There are 4 nested groupings, the coarsest first. Each group lies inside one group of the grouping before and may be the whole of it. The rows also spread widely along 15 directions, which tell nothing about the answers.
(in the rows, 128 means zero)
Some rows, each with its group in each grouping after it:
[ 98  90 121 116 125 132 133 104 159  94 137 128 163 122 109 132 124 152
 116 121 150 153 118 104 126 157 162] : J_993 J_700 J_426 Tebab
[ 73 187 162 165 169 125 133 176 123 160 146 125  88 103 126  89 180 140
 179 119  73 141  88 147 100 107  92] : J_993 J_700 J_899 lere
[ 99 125 128 147 131 118 126 188 113 100 126 103 122 112  85  76 153  88
 110 149 100 111 136 140 112 135 114] : J_307 J_119 J_446 valim
[119  29 117 150  69 101  94 174 125 140 157 108 209 165 107 154  86  80
 140 108 137 116 134  90 160  97 130] : J_993 J_791 J_742 dupug
[137 147 117 145 168 154 123 113 134 151 135 136 115 127 142 112 157 169
 150 151 134 124 144  93  91 177 100] : J_993 J_839 J_916 foges
[156 135 146 123 131 128 140 122 121 134 161 136 152 146 117  99 170 116
 105 137 114 114 115 125 113 138 141] : J_993 J_700 J_426 pur
[ 98 183 104 133 187 122 132 152 167 139 120 118 111  61 131 122 103 121
 168 135 152 156 138 130 117 184 117] : J_993 J_700 J_479 Som
[162  84 110  98 110 127 110  67 118 110  85 121 154 139 139 192  86 176
  54 134 172 113 156 124 132 151 129] : J_993 J_791 J_534 revag
[152 152 126 118  92 142 129 135 140 136 123  92 100 133 114  89 135 114
 186  93 136 126 127 168 112 141 125] : J_993 J_839 J_575 kuvok
[ 94 187 155 130 206 150 189 100  98 119  95 137 112 128 123 129 162 179
  72 208 147 163 129  53  39 169 181] : J_307 J_119 J_405 Norul
[ 31 106 155 153 140 106 157 165 124 113 150  85 129 123 111 138  84 178
  97 120 156 164 135 129 126 109 187] : J_993 J_839 J_269 giko
[119  96 108 151  91 158  95  97 120  74 182 130 148 180 127 128 184  63
 162 121  95 152 157  30  79 153 153] : J_307 J_158 J_352 zivof
[196 118 171 128 169 174 140  93 107 125 137 171 140 139 121  96 143 143
 152 165 154 118 140 104 175 159  87] : J_307 J_158 J_547 Tonom
[ 92 155 140  94 115 145 112 120 138 117 105 100  83 111  96 130 103  78
 204  78 163 132 158 180  70 145  90] : J_993 J_791 J_742 Tum
[142  96 120 155 119 122 112 140 111 154 177 174 117 122 120 119 177  93
 131 129 102  75 162 166 155 149  75] : J_307 J_119 J_27 Pem
[ 57 118 123 105 156 123 120  96 165  86 129 123 138  83 112 114 116 146
 100  83 148 162 120 160 146 130 159] : J_307 J_158 J_914 gafe
[136 179  89 141 140 129 119 181 174 127 113  56 138  89 131  62 100 101
 203 111 124 172 110 107 130 149 157] : J_993 J_791 J_534 kib
[163  83 121 161  92 121 170 108  54 131 126 166 124 161 107 156 166  77
  28 168 128  61 178 119 122 153 127] : J_307 J_158 J_914 gofe
[117 142 132  90 139 100 123 123 154 166 113 163 140  97 122 176 121 133
 127 145 158 138 119 150 118 148 125] : J_307 J_119 J_27 taba
[171 130 104 149 114 132 198 105 108 161  89 146 109 124 107  69 189 122
  76 125 121  81 109 166 146 144 145] : J_307 J_158 J_352 lodam
[ 97 145 109 151 196  72 124 187 144 243 159 127 137  90 147 109 140 189
  50 137 128  78 132 183 118 134 101] : J_993 J_791 J_257 daver
[112  90  86 120  77 131  82  71 167  67 185 168 136 106 139 202 130  76
 172  89 131 155 173 118 143 195 140] : J_993 J_700 J_479 damam
[ 53 128 150 129 171 132 133 139 116  97 156 152 116 129  85 114 201 135
  54 179 123 110 157 111  40 176 115] : J_307 J_158 J_352 zivof
[113  85  91 122 138 137 113  77 142 177 121 119 149 151 141 141 116 149
 139  95 170 131 146  93 100 131 136] : J_307 J_119 J_27 taba
[ 97 154 138 144 124  90 113 212 145 149 124 119 136  92 122 143 127 145
 141 156  97 146  95 138 129 124 118] : J_993 J_791 J_742 dupug
[132 140 116 147 128 103 124 122 131 201 105 137 135 120 170 152 146 202
 117 110  96 131  75 135 145  97 127] : J_993 J_791 J_257 daver
[ 83 115  77 165 154 149 103 116 134  73 105 110 141 100 135 113 134 127
 134 115  99 149 131  68 120 152 123] : J_993 J_791 J_742 dupug
[ 88 150 133 114 172 143 165  99 115 125  93 134  93 104  88  93 151 100
  98 115 161 103 149 165  83 154 109] : J_307 J_158 J_352 lodam
[181 123 120  83  77 147 155  97 120 118  69 142 118 145  83 148 139  81
 138 168 180 111 155 119  67 198 126] : J_307 J_119 J_446 valim
[154 103 114 119  77 132 139 102 137 100 113 103 133 140 116 120 131 144
 116 103 131 134 113 143 143 138 165] : J_993 J_700 J_479 damam
[133  96 151 140 102 125 104 173 146 123 193  91 173 162 121  89 142 161
 140 129 108 146 113 104 139 118 163] : J_993 J_791 J_534 kib
[ 97  98 116 144 118 144 139 114 135 125 127  98 135 135 110  82 131 133
 144  70 132 129 119 140 130 113 148] : J_993 J_791 J_742 dupug
[150 158 144 110 128 103 160 126 145 182 153 119 170 141 129 120 113  92
 136 118 160 164 102 111 128 111 211] : J_307 J_158 J_914 gofe
[111 187 159 122 135 114 163 139 140 150 162 132 109  97 121 100 142 104
 159  92 122 148 106 190 132 123 167] : J_993 J_791 J_257 daver
[ 25 113 160 107  94 118 148 145 136  55 150 116 117 138  67 138 168 132
  65 150 135 162 136 124  44 154 196] : J_307 J_158 J_914 gafe
[101  98 103  99 107 102 116 136 144 122  96 130 164 118  84 152 126  81
  96 130 152 105 125 130  82 155 110] : J_993 J_700 J_899 lere
[160  99 143 153 133 154 180 128 100 122  80 104 171 157 109  88 116 169
 111 157 146 135  93  67 148 120 164] : J_993 J_791 J_742 dupug
[138 106 173 108 110 148 161  78 119  96 117 170 156 139 102 115 165 157
 116 114 123 133  73 141 156 117 153] : J_993 J_791 J_257 daver
[ 81 153 110 144 196 149 135 147 137 113 118 105 108  85 100  64 133  98
 150 120 139 116 151 130  93 172  85] : J_993 J_700 J_426 pur
[213 111 111 115  69 119 164  94  93 140  63 109 130 153 130 173  87 121
  75 151 172 115 149 123 144 142 165] : J_307 J_158 J_914 gofe
[156 120 118 123 133 113  69 159 143 121 121 109 177 125 137 149 109 125
 146 155 114 141 114  77 131 137  90] : J_993 J_700 J_899 lere
[ 86 143 144 128 146 112 129 140 123 127 163 133  91 104 129 169 117 143
 112 153 147 143 181 150 106 162 138] : J_307 J_119 J_27 Pem
[102 168 117 146 174  99 141 126  94 118 132 139 121  91 143 151 138 113
  34 146 105 111 151 140 109 146 141] : J_993 J_791 J_257 daver

New rows. What belongs after each?
[108 169 148  82 154 108  92 119 133 141 161 123 134 120 113 123 141  74
 106  94 129 104 145 186  67 123 107] : J_993 J_791 J_742 Tum
[ 90  98 101 117  91 150  73 103 144  74  93  98 129 142 123 132 161 170
 137  99  92 146 106  98  73 135 110] : J_993 J_791 J_257 daver
[119 168 186 117 142 136 126 137  93  82  96 136 112 110 109 175 102  88
 174 157 129 155 125 114 113 130  84] : J_993 J_700 J_899 lere
[104 118 153 125  82 133 135  90 139 146 163 139 117 165 144 170 159 176
 152 113 130 179 115 103 100 122 186] : J_307 J_158 J_914 gafe
[ 94 147 148 133 174 114 122 151 109 181 117 118 170 141 121 125 126  94
 134 128 131 124 103  86  79  93 112] : J_993 J_791 J_534 kib
[144 162  90 130 120 142 143 103 150 161  72 126  89  91 138 119 140 156
 167 101 133 127 116 163 119 162 112] : J_993 J_791 J_742 dupug
[106 116 142 117 164 174 115  63 119 130 135 120 116 152 128 127 111 134
 178  89 178 130 167 107  82 142  98] : J_993 J_839 J_916 foges
[ 65 124 200 137 160 111 113 150  95 127 180 127 130 147 125 158 127 175
  92 137 120 133 135 137 111  90 117] : J_993 J_839 J_269 giko
[152 178  83 114 129 116 118 124 142  67 135 139  95  62 117 131 152  65
  88 147 112 106 176 178 115 223 118] : J_993 J_700 J_479 damam
[147 102 155 101  93 122 120 156 124 137 131 138 137 137  82 138 129 106
 127 144 156  87 149 175 109 153  85] : J_993 J_791 J_742 dupug
[171 148  80 127  95 125 150  92 135 104 112 173 115 101 126 144 184  81
  97 153 112 117 142 126 125 203 149] : J_307 J_158 J_352 lodam
[111 160 142 122  79 107 118 155 125 161 131 150 134 150 109 139 203  70
 165 125  74 124  75 120  55 111 122] : J_993 J_839 J_916 foges
[ 95 167 157 130 172 115 142 193 119 153 129 156 154 105  87 122 141  47
 161 175 139 119 122  99  72 157  93] : J_993 J_791 J_257 daver
[110  94 105 130 154 108 136 113 125 105 108 104 179 104 128 157  43 119
  76 123 182 139 150 105 167 134 165] : J_993 J_839 J_916 foges
[164 135 109 133 127 169 140 103 144  99  80 124 121  95 118  92 105 111
 215 105 151 142 118 125 173 163 107] : J_993 J_839 J_916 foges
[129 120 119 131  73 150 140 102 141 175  63 116 104 147 132 127 157 196
 193  89 123 141  72 131 106 114 121] : J_993 J_791 J_534 kib
[112 151 166 146 120 126 146 195 120 158 118 116 112 128 104 114 143 149
 168 159 120 134 106 131  99 129 110] : J_993 J_791 J_742 dupug
[103 155 146 120 116 154 122 132 126 122 149 105  69 135  86  48 186  71
 180  76 111 111 142 190  76 130  96] : J_307 J_158 J_547 Tonom
[140 103 128  95  80 103 151 135 134 183  63 121 168 144  89 114 138 127
 107 101 143  97  60 164 112  96 133] : J_993 J_791 J_257 daver
[115 109 161 116 130 130 112 125 144 118 150 125 155 137 118 115 129 151
 147 115 134 158 106 121 152 109 138] : J_307 J_158 J_352 zivof
[127 169 155 104 106 130 150 137 143 133 121 118 106 124 116 152 124 148
 159 148 154 160 129 138  79 163 157] : J_993 J_791 J_742 dupug
[140 144 128 144 126 136  81  91  86 146 185  96 122 188 171 147 157 104
 123  97  90 120 172  90  58 107 129] : J_993 J_791 J_534 kib
[186 112 106 156  53 127 201 123  99 136  73 129  94 127 120 136 146 168
  79 152 130  97 126 164 160 165 163] : J_993 J_791 J_534 kib
[151  73 151 126 134 171 120  66 106 148 138 117 153 205 132 138 131 174
 145 121 167 124 146  59  84 129 111] : J_993 J_700 J_899 lere
[144  94  83 157 117 120 121 127 118 138 114 116 152 127 125 107 140  98
 106 105 104  93 122 121 146 126 109] : J_993 J_700 J_426 Tebab
[130 159 183  89 132 115 133 156 140 163 171 121 126 127  96 123 101  87
 173 118 180 123 147 188 104 135 121] : J_993 J_839 J_916 foges
[119 121 105 103 119 145 107  31 104  78 109 118 107 128 139 180 100  97
  97  72 151 121 186 146  96 143 129] : J_993 J_791 J_742 Tum
[171 113 135 108 133 168 129  63 127  86 109 140 170 142 130 145 106 122
 159 136 167 155 134  63 137 163 144] : J_993 J_791 J_534 kib
[196 138 122 118 113 134 137 115 153 128 156  95 140 143 145 113 124 177
 122 146 143 150 135 112 132 170 180] : J_993 J_700 J_426 Tebab
[130 104 128  96 109 107  60  86 153 144 163 110 152 149 165 174 113 194
 113  78 128 140 127 152 133 102 129] : J_993 J_839 J_269 giko
[115 147 162  96 173 107 103 163 146 108 156 128 176 100 106 136  87  97
 127 158 160 143 136 124 128 148 121] : J_993 J_839 J_916 foges
[ 53  93 123  93 170 143 113  30 144  98 141 171 135 117 118 174 133 131
  90  94 180 136 171 121  91 164 125] : J_307 J_158 J_352 lodam
[140 131 130 106 104 111 125  79 143 165  64 180 164  98 152 215  82  97
 200  93 150 178  66 111 195  91 130] : J_307 J_158 J_914 gafe
[224 138 158 127 127 125 164 124 112 143 136 169 159 147 135 135 165 168
  73 214 130 124 114  94 163 165 156] : J_307 J_158 J_352 lodam
[ 70 152 108 144 139  85 123 184 137 190 141  68 135 120 140 174  45  80
 166 112 178 158 167 103  80 123 158] : J_993 J_839 J_269 giko
[200 137 121 121  97 112 143 114 114 182 107 129 122 155 138 112 181 174
  58 147 108  95 103 155 124 127 140] : J_307 J_158 J_547 Tonom
[164 117 116 125 144 105 159 103 117 110 114 144 171  93 132 163  63 108
  71 141 176 123 148 135 203 154 165] : J_993 J_839 J_269 giko
[117 138 103 114 118 121 100 127 188 174 160 137 137 121 134 135 154 131
 190 105 133 145 116 124  92 166 124] : J_993 J_700 J_479 Som
[ 66 143 151 137  95  96 133 164 134 168 220 162  63 114 106 136 201 104
 132 113 102 105 168 223  83 152 127] : J_307 J_119 J_446 valim
[143  93 115 137 141 139  94 103 115 119 119 167 180 148 128 153 172 119
 115 161 100 109 113  48 103 150  79] : J_993 J_700 J_426 Tebab
[111 103 170 119 121 123 138 160 140 115 138 173 168 114  85 151 116 113
 167 160 161 137 112 121 155 154 113] : J_993 J_839 J_269 giko
[144 109 120 132 150 136 130 160 160 139 148 106 168 126 112 105  98 129
 166 159 174 142 145  78 124 181 131] : J_993 J_700 J_426 Tebab
[173 180 130 121 166 110 156 132  97 138 144 122 150 109 118  94 117  26
  88 129 139  96 153 152 126 142 148] : J_993 J_791 J_257 daver
[ 84 159 123 138 161 127 129 154 129 117 103  86 134 121 120 115 116 134
 135 142 133 156 119  82  75 136 142] : J_993 J_839 J_269 giko
[ 59 137 106 107 168 126  81  99 153  95 156 109 120 107 121 120 146 119
 102  84 121 129 153 147  69 151 111] : J_993 J_700 J_479 Som
[ 68 136 124 146 118 144 152  98 137 134 126 106  96 134 124 103 163 152
 163  67 112 156  97 134  92 114 162] : J_993 J_700 J_479 damam
[ 62 138 174 166 159 106 149 201  86 149 163  78 142 154 105  99 127 122
  90 144 112 129 128 107  78  83 156] : J_993 J_791 J_742 dupug
[ 99 140 176 140 138 100 145 217 119 163 140 154 136 116  93 157 124 101
 147 206 148 138 131 104 111 151 107] : J_307 J_158 J_547 Tonom
[149 148 133  88 134 132 141 130 168 147  98 146 124  96  99 124 120 152
 157 147 186 121 127 169 117 192 103] : J_993 J_839 J_269 giko
[101 148 120 161 167 116 145 156 147 208 175 148 130 113 131  95 159  97
 169 115 132 126 132 123 123 139 127] : J_307 J_158 J_352 lodam
[120 119 135  79  62 121 166 106 167 111 135 122 128 145  94 147 147 156
 109 145 171 168 127 135  74 178 228] : J_307 J_119 J_446 valim
[165  84 113 142  80 100  92 180 114 121 162  97 136 150 115 136 134 122
  71 154 107  80 168 149 130 151 101] : J_993 J_700 J_479 Som
[139 107  91 125 145 106 146 139 168 161 108 128 175  92 124 144  80 137
 122 144 182 135 125 109 157 172 145] : J_993 J_700 J_426 Tebab
[139 159 163 116 182 148 103  93 151 182 146 160 124 131 163 129 163 218
 167 136 129 159 100 109 125 130  98] : J_307 J_158 J_547 Tonom
[ 94  69 134 152 114 104  88 141 114 128 202 158 158 156 128 182 165 129
  79 147 102 102 158 102 108 143 107] : J_993 J_700 J_479 damam
[129 148 118 131  95 116 108 106 131  78 192 118  92 119 149 133 174 145
  88 116  74 151 157 164 129 148 187] : J_307 J_119 J_405 Norul
[141 111 158 114  98 152 141 129 115  97 142  95 146 185  78  62 170 100
 121 130 129 129 120 102  80 123 163] : J_307 J_158 J_914 gofe
[ 65  81 137 155 109 133 125 165 151 139 150  85 125 136 106  77 126 172
 184  83 124 159 107 137 150  92 151] : J_307 J_119 J_405 Norul
[199 141 151  88  90 117 152 128 140 112 104 136 140 127 115 156 124 165
  93 191 158 147 118 132 144 173 168] : J_307 J_158 J_352 zivof
[158 155 177 106  81 101 127 134 103 168 109  98 127 171 134 144 140 153
 111 120 103 146  76 148 114  56 159] : J_307 J_158 J_914 gofe
[148 122 167 114 100  94 161 176 111 161 106 142 165 151  81 106 176 134
  55 180 117 102  72 139 115 108 146] : J_307 J_158 J_914 gofe
[123 119 127 117 104  94 166 140 123 130 101 101 160 141 113 161 111 148
  49 162 148 141 109 104  95 135 196] : J_993 J_700 J_426 Tebab
[127 105 122 133 132 154 102  78 131 124 139 127 138 147 135  91 165 139
 141  79 108 133 113 115 137 107 120] : J_307 J_158 J_914 gafe
[101 137 134 130 131 141 115 101 137 125 112 118 110 125 136 124 152 175
 157  92 105 150  92 135 116 115 116] : J_993 J_700 J_479 damam
[118  88 135 158 117 145 105 143  91 134 125  84 119 171 126 122 120 145
 150 128 122 127 154  89 107 104 106] : J_307 J_119 J_405 Norul
[118  94 114 158 106 159 109 105 148  91 161 140 125 126 132  90 185 178
 156  95  82 136 113 129 157 145 126] : J_993 J_791 J_742 dupug
[ 86  79  79 163  88 123  91  77 128 144 126 177  99 118 169 215 162 168
 141 101  91 134 143 114 138 139 105] : J_307 J_119 J_405 Norul
[ 63 126 132 126 170 121 105  96 138 102 131 110 143 115 148 143 120 187
  80 109 123 176 115 101 125 105 163] : J_307 J_158 J_914 gafe
[ 76 118 124 124  89 143 138  76 139 106  92 143 106 114 114 143 138  99
 196  55 127 166  96 140 139 107 141] : J_307 J_158 J_352 zivof
[159 125 129 101 139 141 117  98 158 137 124 132 127 109 129 118 108 153
 152 116 170 139 138 154 163 158 115] : J_307 J_158 J_547 Tonom
[ 40 126  97 106 171 104 105 112 164 120  88 106 145  65 112 114  99 115
 112  51 135 134  97 176 132 104 111] : J_993 J_700 J_426 pur
[133 155 142 118  91 109 149 143 142 120 143 106 118 112 112  87 143 122
 129  85 109 134  91 206 159 109 172] : J_993 J_839 J_575 kuvok
[ 66  95  95  97 152 157  95  44 168 140 136  90 116 137 138 135  91 174
 154  39 204 139 175 141  75 148 124] : J_993 J_839 J_575 kuvok
[150 179 165  89 114 123 148 100 145 141 152 122 141 146 122 118 154 110
 152 106 128 163  87 137  90 120 186] : J_993 J_700 J_899 lere
[123  79 132 123 128 168 128  70 110 114 134 109 100 165 116 116 124 161
 110 108 177 112 190 129 104 154 115] : J_307 J_158 J_547 Tonom
[147 172 168 112 114 125 104 130  83 117 105 100  88 145 134 167 118 129
 131 138 116 123 146 151  85 112  90] : J_993 J_839 J_269 giko
[183 127 112 121 130 141 172  58 105 172  54 110 131 143 144 136  85 139
 119 104 185 128 125 116 149 116 153] : J_307 J_158 J_352 zivof
[149 171 129 166 102  87 156 176  82 158 126 109  93 127 149 169 126 106
  81 176 101 131 151 124 121 128 160] : J_307 J_158 J_547 Tonom
[100 110 170 144 134 103 161 125 119 128 204 160 148 128 117 103 186 166
  46 118  91 113  98 175 165 108 174] : J_993 J_700 J_426 pur
[ 92 120 155 104 124 122  97 152 144  90 148 132 155 126  79  79 184 100
 112 121  95 127  94 145 109 117 116] : J_307 J_158 J_914 gafe
[134 166 164 175 153 127 171 159  82 147 165 142 108 127 138 150 118  82
 145 180 138 148 170  84 131 147 149] : J_307 J_158 J_914 gafe
[121 121 133 115 131 137 162 117 141 104  74 110 148 119  96  71 146 188
  90 125 132 132  66 140 135 124 160] : J_993 J_839 J_916 foges
[123 143 102 149 120  94 127 204 136 149 122  74 170 121 109  86 107  58
 147 122 117 131 105 107 124 111 152] : J_993 J_839 J_269 giko
[ 98 148 113 144 130 111 133 139 104 109  64  78 131 116 132 144 102 118
 109 120 101 153  95  96 108  95 143] : J_993 J_700 J_426 Tebab
[178 136  39 165 153 143 176  62 141 178  84 139 118  99 164 102 146 155
 105 109 141 105 129 116 153 186 148] : J_993 J_700 J_479 Som
[142 141 115 124 122 129 141 107 156 143 102  61 146 128 145  93  85 157
 169  68 139 178  80 122 156  91 187] : J_993 J_700 J_426 Tebab
[150 132 103 130 116 142 102  72 111 112  63 117 120 130 162 167 119 146
 139 110 111 154 114  89 138 113 115] : J_307 J_158 J_352 zivof
[126 109 135 152 150 119  72 146 112 191 159 125 154 146 156 167  86 102
 195 106 139 118 154  98 138  99  60] : J_993 J_839 J_269 giko
[160 139 151 134 133 118 160 192  99 129 109 106 142 127  83  88 111  60
 115 178 149 111 139 121 135 140 125] : J_307 J_158 J_547 Tonom
[148 125 110 143 137  87 100 159 140 150 192 141 217 125 145 136 136  67
 106 141 100 131 116  79 153 128 164] : J_993 J_791 J_534 kib
[ 90 128  91 158 179 140 136  75 122 172 133 144 165 119 141 103 132  43
 171  51 132 122 122  89 125 107 130] : J_993 J_791 J_534 kib
[ 76 126 156 147 153 147  81 138  92  51 168 101 109 148 124 132 149 121
 107 155  93 151 176  75  78 135 110] : J_307 J_158 J_547 Tonom
[165 118  94 147 132 109 122 152 136 175 105 120 143 128 140  98 168 194
  62 164 104 103 104 119 140 142 120] : J_307 J_158 J_547 Tonom
[148 140 118 122 111 147 160 109 129 113  32 135 123 108 100 107 156 140
 147 131 120 127  63 128 130 143 112] : J_993 J_700 J_479 damam
[126 138 136  87 150 125 114 125 155 113 123  99 127 101  99  81 113 131
 107 103 159 126 135 189 134 138 125] : J_307 J_158 J_914 gofe
[165 150 105 125 103 103 164  99 114 162 111 152 141 121 136 160 138  88
  86 125 129 110 123 144 123 142 169] : J_993 J_791 J_742 dupug
[113 123  89 141 124 126 118  90 149 153 143  99 152 131 150 105 124  92
 171  42 114 150 105 114 137  98 161] : J_993 J_700 J_426 pur
[173 157 159 120 132 137 128 109 128  96 158 164 138 118 140 156 135 137
 149 162 127 153 131 113 156 168 139] : J_993 J_839 J_269 giko
[118  65 150 138 162 107 126 160 138 145 193 155 234 150  94  95 150 115
  81 152 134 106 100  84 155 124 140] : J_993 J_700 J_479 damam
[107 143 133 144 179 144 164 133 118 146  87 158 126  99 104 109 134 102
 149 156 156 128 122  99 125 156 100] : J_307 J_158 J_547 Tonom
[157 165 129 132  97 131 142 122 114  88 138  93  96 128 138 146 111 122
 131 138 133 154 164 130 117 163 174] : J_993 J_839 J_269 giko
[105 132 188 123 142 171 125 120 118 142 162 162 124 159  92  92 184 102
 219 110 132 118 113 123  83 128  72] : J_993 J_839 J_575 kuvok
[101 167  79 140 130  79 195 114 139 163  94 118 108  57 145 161  69 114
  85  87 167 140 133 193 169 141 206] : J_993 J_839 J_269 giko
[118 113 132 107  91 101  72 157 163 136 166 123 146 129 120 140 146 127
 138 115 111 140 119 147 125 123 121] : J_307 J_158 J_914 gofe
[161 141 117 168 154 163 116 127 119  96 127 130  84 104 157 135 145 201
 144 182 108 134 166  96 140 201  78] : J_993 J_700 J_426 pur
[136 109 119 111 116 164  80  53 126  80 139 171 142 149 121 130 197  79
 156 102  97 124 130  91 101 146  89] : J_307 J_158 J_352 zivof
[148 162  90 143 121 134 111 111 144 176 143 118 101 129 160 129 147 105
 183 106 124 144 152 106  96 154 131] : J_307 J_158 J_914 gofe
[166 134 109 140  85 130 130 146 122 137  53 101 105 119 131 123 133 181
 137 134 111 119  91 149 147 130 101] : J_993 J_839 J_575 kuvok
[ 98 121 163 146 136 106 125 206 134 155 160  87 168 147 115 117  98 151
 152 152 142 158 112  90 121 107 151] : J_993 J_839 J_269 giko
[172 173 169  86 132 147 121  81 119 119 101  64 125 154 144 129  70 135
 181  83 154 177 107 129 123  86 153] : J_993 J_700 J_479 Som
[157 140 185  85  56 108 103 187 124  84 121  66 135 160  93 133 110 142
 132 153 120 150 105 154 106 107 144] : J_993 J_839 J_269 giko
[104 129 158 134 159 108 131 191 131 162 156 109 157 111  81  54 123  60
 159  93 129 102 104 176 146  92  95] : J_993 J_700 J_899 lere
[134 146  92 190  91  84 213 187 119 143  91 134 165 110 124 102 181 123
  75 184  61 161  39  68 166 116 249] : J_307 J_119 J_27 taba
[111 166 131 112 137  91  78 177 154 189 156  99 135 142 133 110 181 158
 101 142  91 129 103 132  53 113 121] : J_307 J_158 J_914 gofe
[118  77 135 179 153 139 145 188 116 189 173 119 145 167 105  87 139 136
 135 178 165 102 172  67 106 161 107] : J_307 J_158 J_547 Tonom
[156 114  63 138  82 128  80 156 180 123 106  69 177 137 133  64 159 141
 159 101  74 146  70  85 124 126 150] : J_993 J_791 J_742 Tum
[153  91 101 155 105 105 100 135 132 136 208 127 149 146 156 167 137 140
  85 145 117 116 178 106 138 169 148] : J_993 J_700 J_479 damam
